All groups share one centre, and each spreads out both ways along 12 directions, with some noise.
(in the rows, 128 means zero)
Known rows, each followed by its group:
[102 143 154 124  51 111 159 131 105 128  57 120 122 133 148 105 119  96
 141 200 112 141] : j_281
[124 146  90 160 157 138 149 105 117 100 166 114 177 166 102 140 120 157
  88 137 101 125] : j_9
[124 106 110 148 134  83  95 133 147 170 108 111 138  89 158 125 114 191
 111 113 153 171] : j_316
[130 110 155 107 131 142  77 143 126 148  85 162  96 158 116 120 126 153
 164 103 132 156] : j_9
[152 150 160 124 125  98 122 150 122  46 128 113  95 126 140 118 143 166
 132 142 131  93] : j_284
[ 88 128 104 145  96 132 123 135  85 120 103  85 101  92 122 111 172 141
 157 117 158 128] : j_281
[123 127  93 179 104 167 147 141  64  60 152 112 168 141  99 144 160 136
 139  94 100 143] : j_281
[101 130 146 133 130 125 141 149 116 122 134 133 112  95 116 121 116 230
 156  92 175 172] : j_316
[101 168 181 128 127 143 154 166  78 115 136 100  80 140 128  70 156 134
 144 169 120 140] : j_281
[166 124  58 136 160 107 143 106 159 109 159  61 124 168 154 128 158 122
 121 146 104 186] : j_316
[ 82 141 162 179 125 130 120 125  99 146 105 152 150 104 119 145 100 207
 131 101 147  97] : j_316
[132 191 171 164 100 113 107 163  58 174  90 124 121 114 110  99 114 197
  84 119 115 136] : j_316
[121 129 122 130  99 138 157 122 145 138 156 126 153  92 148 103 113  84
  84 179 148 119] : j_316
[ 87 154 107 165 119 161 124 117 108  83 107  73 123 179 149 113 153 146
 143 171 109 130] : j_284
[ 86 133 155 166 164 151 147 135  91 120 172 127 127 110 127 106 169 137
 126 110 123  78] : j_9
[149 140 120 134 145 198 155 138 166 142 174  98 107 158 157  73 179 105
 162  99  95 194] : j_284
[156 115  76 125  70 144 152 110 112  58  98 130 155 163 102 158 147 103
 158 112 101 147] : j_284
[165 154 126 114  92 120  95 139 132 118  69 114 106 117 138 119  99 220
  80 126 145 152] : j_9
[111 100 111 156 176 174 159 103  61 130 170 125 147 160  99 124 166 121
  97 150 118 128] : j_9
[109 134 165 131 106 146 147 152  94 129 124 138 113 106 117 106 136 159
 135 122 147 138] : j_284
[110 184 144  98 136 120 125 126 136  60  72  89  66 179 135 136 131 168
 151 172 111  78] : j_316
[157 185 150 164 108 130 184 138 136 133 175  73 112  81 161 113 144 130
 129 147 161 167] : j_9
[ 82 131 121 164 113 191 137 122 115 184 126 132 145 139 133 101 133 122
 150 101 116 171] : j_284
[104 134 119 194 168 155 111 151  86 136 169 109 153 159 131  97 157 136
 118 120  83 146] : j_281
[129 139 105 167 101 121 201 123 113  62 176 103 165  93 123 139 134 142
 122 128 125 124] : j_9
[120 170 175 128  99 140 110 164  71 151  75 107  96 155 143  86 120 164
  98 181 112 165] : j_281
[178 145 147 117 143 113 162 142 138 105 162 119  98 123 121 109 140 179
 142 103 133 185] : j_316
[ 93 171 116 196 131 173 156 115  81 127 166 139 199 165  89 138 113 146
 123 111  95 122] : j_9
[160 123 106 192 107  94 137 117 113  88 139 102 177 105 150 145 142 152
  79 136 123 109] : j_284
[156 102 154 103 129 149 151 136  91 122 118 123  89 155 126 111 152 140
 133 164 143 212] : j_281
[159 137 114 118 112 112 127 119 122 129 119 116 137 147 112 143 102 143
 115 150 139 183] : j_9
[132 113  79 136 181 161 148  98 116 137 204 129 171 200  84 134 126 111
 129 140 107 198] : j_316
[101 123 162 164  85 148 168 145  78  60 101 122 141 147 154 121 128 165
 132 175 107 156] : j_281
[174 137 122 127 120 150 125 142 114  85 119 100 105 143 146 113 150 173
 113 130 126 183] : j_281
[151 119 123  92 173  78 108 125 130 177 144 147 124  98 102 141  96 140
  80 124 145 118] : j_284
[148 101  99 142  98 130 123 113 124 132  93 103 135 118 151 140 128 161
 119 131 158 181] : j_9
[ 65  94 113 167 159 153 108 125  81 113 132 132 146 130 115 138 153 181
 138  90 137 102] : j_9
[162 168  93 138 134 147 127 149  45  88 165  84 126 149  85 122 146 142
  75 145 111 150] : j_281
[144 128 125 100 129  64 128 149 183  65 155 131 128 111 139 130 113  96
 126 140 102  75] : j_281
[114 142 137 143 105 118 127 178 104  58 118  91  79  98 137 100 204 116
 191  82 106  87] : j_316
[126 149  56  90  86 175 180 111  83 119 106  97 118 130  69 145 136 107
 142 113 124 163] : j_284
[102  93 156  96 169 134 100 131  54 152 107 144  93 151  87 126 133 158
 111 165 159 140] : j_9
[ 83 102 100 130 111 130 157 131 147  75 156 109 126  97 133 119 148 108
 180 130 152 129] : j_316
[160 149 107 103 104 129 133 124 176  57 112 107 104 144 137 133 142 122
 162 112 108 121] : j_284
[124 124 105 170 101 173 119 123  67 137 103  90 132 128 124 139 144 194
 125 108 167 193] : j_9
[163 130  85 127 141 116 124 104 166 162 144 127 157 118 133 134 114 108
  88 106 113 129] : j_284
[131 150 177 167  72 157 113 163  67 125  80 125 112  89 137 109 157 165
 116  93 129 108] : j_316
[168 107 167 114  65 134 192 137 158  95 124 157 104  52 144 126 146 144
 163  83 175 142] : j_281
[134  78  86 104 142 144 144  97  74  83 125 154 157 194  65 165 122 154
 124 141 126 181] : j_9
[ 91 162 169  92  92 127 174 110 132 143  94 162 112 115  93 131  96 124
 165 149 155  89] : j_281
[131 151 119 156 109 131 122 168 119  81 143  88 102  78 143 105 175 163
 157  71 134 110] : j_284
[126 158  97 147 122 132  66 127 156 141  99 118 151 157 137 127 107 137
 113  98  92 103] : j_281
[141 127 189  94 130 107 134 132 136 102  85 153  80 115 138 148 112 186
 140 134 156  96] : j_316
[129  94 121 110 128 159  83 153 117 162 157 132 118 118 116  95 147  97
 123 125 152 166] : j_316
[146 104 116 104 123 136 147 140 138  96 150 159 120 117  91 134 146 100
 183  57 120 141] : j_284
[137 180 136 100  97 182 210 146  91  99 149  99  87 101  95  98 159 126
 144 124 136 158] : j_284
[124 153 145 163 122 112 100 160  91 147  98 113 115  93 140 117 141 203
 113  95 132 136] : j_316
[161 134 169 134 154 153 138 141 149  84 157 114  82 132 155 104 168 196
 145 102 153 154] : j_284
[ 84 129 114 188  78 154 137 116  82 170  80 100 157 115 144 121 142 143
 115 141 138 152] : j_281
[ 84 102 115 165 158 125 146 111  81 134 167 153 187 146  87 152 117 120
 125 134 119 113] : j_9

New rows, each followed by its group:
[133 159 158 153 110 106 144 182  74 142 171  79  88  56 134  92 172 120
 138 126 161 153] : j_9
[114  96 144 131 169 148 107 128  65 174 143 143 119 145  99 120 150 133
 109 132 135 147] : j_9
[168 137  77 151 150 128 142  99 147 172 168  80 139 122 148 117 155 104
  85 140 131 153] : j_281
[183 117 142  79 102  59  94 144 144 105  78 138 101 125 123 140 113 127
 110 145 138 124] : j_284
[127 106 113 122 168 119 154 118 132 144 193 129 143 122 117 120 122 124
 105 156 148 153] : j_316
[115 158 139 194 135 140 184 113 116 146 205 134 191 126 122 136 118 106
 126 131 113 125] : j_9
[ 73  91 124 143 103  62 121 145 109  93 118 128 150 100 137 139 122  96
 137 160 115  85] : j_281
[149 154 152 124 168 101 175 131 142  24 174  92  75 106 141 139 150 193
 120 158 165  80] : j_284
[ 67 156 112 134 175 207  82 129  63 100 140 100 106 202  84 116 161 164
 161 124 121 117] : j_316
[141 104  91 170 112 143 118 152  73  35 122 120 171 170 128 146 131 157
 110 129  86 169] : j_281
[149 180 112 117 127 169 121 146 166 112 173 101 112 174 133  69 153  67
 133 125  77 128] : j_316
[ 94 127  78 180 147 135 121 101 168 117 152 105 159 102 145 148 143 149
 148  75 137  77] : j_281
[140 173 142 117 113  99 103 159  72 154 127 156 155 145  79  99  88 128
  73 146  86 124] : j_9
[191  82 152 122 144 108 141 143 149  83 160 162 141 151 155 127 128 133
 107 144 106 189] : j_281
[174 136 104  59  82 144 131 133  99 113  96 106  65 121  80 123 150 121
 153 109 171 163] : j_281
[144 144 170 122 108 107 150 140 115 117 117 127 106  91 139 111 131 123
  91 164 140 100] : j_316
[162 132  68  92 126 117 137 139  94 100 144 107 105  69  65 151 148 133
 122  64 140 116] : j_284
[150 115 135 105 177 146  89 118 133 186 135 133 112 191 122 112 136  98
 125 147 111 163] : j_9
[157 115 153 150 115 105  92 149 106  95 124 148 145 161 124 115 135 124
 132 119 100 135] : j_284
[161 143 124 104 111 151 145 133 132  78 119 102  86  96 129 134 156 183
 145  93 157 144] : j_284
[122 115 147 122  81  87 121 196  90  37 136 159 133 102 105 115 141  96
 156 110  97 104] : j_281
[ 99 116 159 140 134 145 133 132  37 138 134 156 135 119  83 138 131 125
  97 154 148  94] : j_316
[117  83 142 156 145 118 110 168  68  67 170 181 177 137  93 149 124 146
 130  95 102 131] : j_281
[164 147 144 129 139 143 111 153 137  99 149 161 137 163 119 118 118 144
 121  98  90 133] : j_281
[149 120 159  98  85 143 119 158 141 115  85 141  79 117 151  75 169  95
 146 111 106 115] : j_9
[116 154 115 136  93 168 155 127 173  61 120 101 110 145 147 115 147 146
 179 111 119 134] : j_316
[113 160 110 112 114 175 102 165 111  91 144  63  71 133 128  69 189  98
 153 129 129 129] : j_316
[150 156 138 132  68 152 182 161 109  98 164 113 125  89 125  75 156 107
 141 113 127 178] : j_316
[146 136 116 136 147  70 118 131 108 133 158 125 153 117 105 134 111 106
  78 150 110  91] : j_284
[135  43  85  95 136 108 101 132 103  88 106 148 125 140 108 121 159 114
 120 113 105 129] : j_9
[ 88 119 157 144 125 149 159 106  59 135 105 116 116 109 121 149 130 179
 119 173 184 125] : j_9
[141 120 154  80 184 150 151 129 142 104 168 119  64 168 127 104 176  97
 170 151 124 137] : j_9
[ 64 156 106  77  65 155 161 139  92 104  77 110  91 124  79 113 138  84
 199 128 114 129] : j_284
[144  90 130 176 118 188 147 107  72  87 110  98 121 108 161 160 197 148
 104 122 156  96] : j_316
[152 171 117  98  69 153 144 125 139  87  86 112  97 135 117 122 129 136
 148 118 132 123] : j_281
[ 94 179  64 143 154 137 100 105  45 170 138  64 137 154  70 127 141 117
  82 165 122 105] : j_281
[138  67 129 105 174 173  96 120  83 143 162 132 106 134 112 133 165  99
  93 157 180 126] : j_316
[ 89 140 139 141 182 164 174  77  93 126 159 137 147 193  98 156 116 148
 117 188 135 119] : j_9
[131 178 128 150 135 115 116 174 141  55 160  47  72 122 162  70 193 134
 146 129 112  89] : j_284
[ 80 130 152 139 127  98  93 159  84 150 118 110 107  95 120 118 132 147
 154 131 157 130] : j_9
[ 83 127 127  67 135 139 177 120 156 106 122 121  72  96 117 127 132 127
 184 129 160 119] : j_284
[110 197 128 134  76 104 117 148 100 131  90  88 131 124 120 124  90 164
 111 162 135 131] : j_9
[162 190 133  91 122 140 142 119 144 172 149 132  98 115  91 103 129 112
 120 106 136 109] : j_281
[101 101  95 128 140 128 163 128 159 124 224 130 161 111 114 101 128  86
 152 135 141 162] : j_316
[116 138 129  99  96 108 152 116 113 176 113 117 104  99 105 112 139  77
 143 149 154 126] : j_281
[134 100 144  87 113 120  97 142 132 126  81 118  75 131 146 108 154 117
 159 135 140 144] : j_9
[108 119 129 185 121 145 163 148  88  92 167 134 162  85 124  81 191 102
  97  97  80  76] : j_9
[124 166 110 180 132 131 133 100 148 102 112  90 149 156 157 139 141 134
 120 132  80  80] : j_316
[128 111 120  99 108 147 160 123 148  47 114 153 126 178 114 117 150  78
 180 126  78 102] : j_9
[112  67 127 108 167 111 125 127 121 130 154 155 127 148 114 116 162  57
 150 134 104 115] : j_9
[103 124  50 152  93 112  86 137  62  89  97  67 152 123 106 138 148 118
 105 131 113 115] : j_281
[176  85  89 113 126 124  76 159  87  70 142 146 143 131  83 157 145 146
 120  66 126 159] : j_281
[ 98 156 110 133 121 159 137 136  78 146 149 125 145 152  73 102 109 149
 115 153 136 180] : j_316
[119 175 109  92 183 132 121 102 123 140 154 114 107 180  77 133 118 126
 126 145 120  95] : j_281
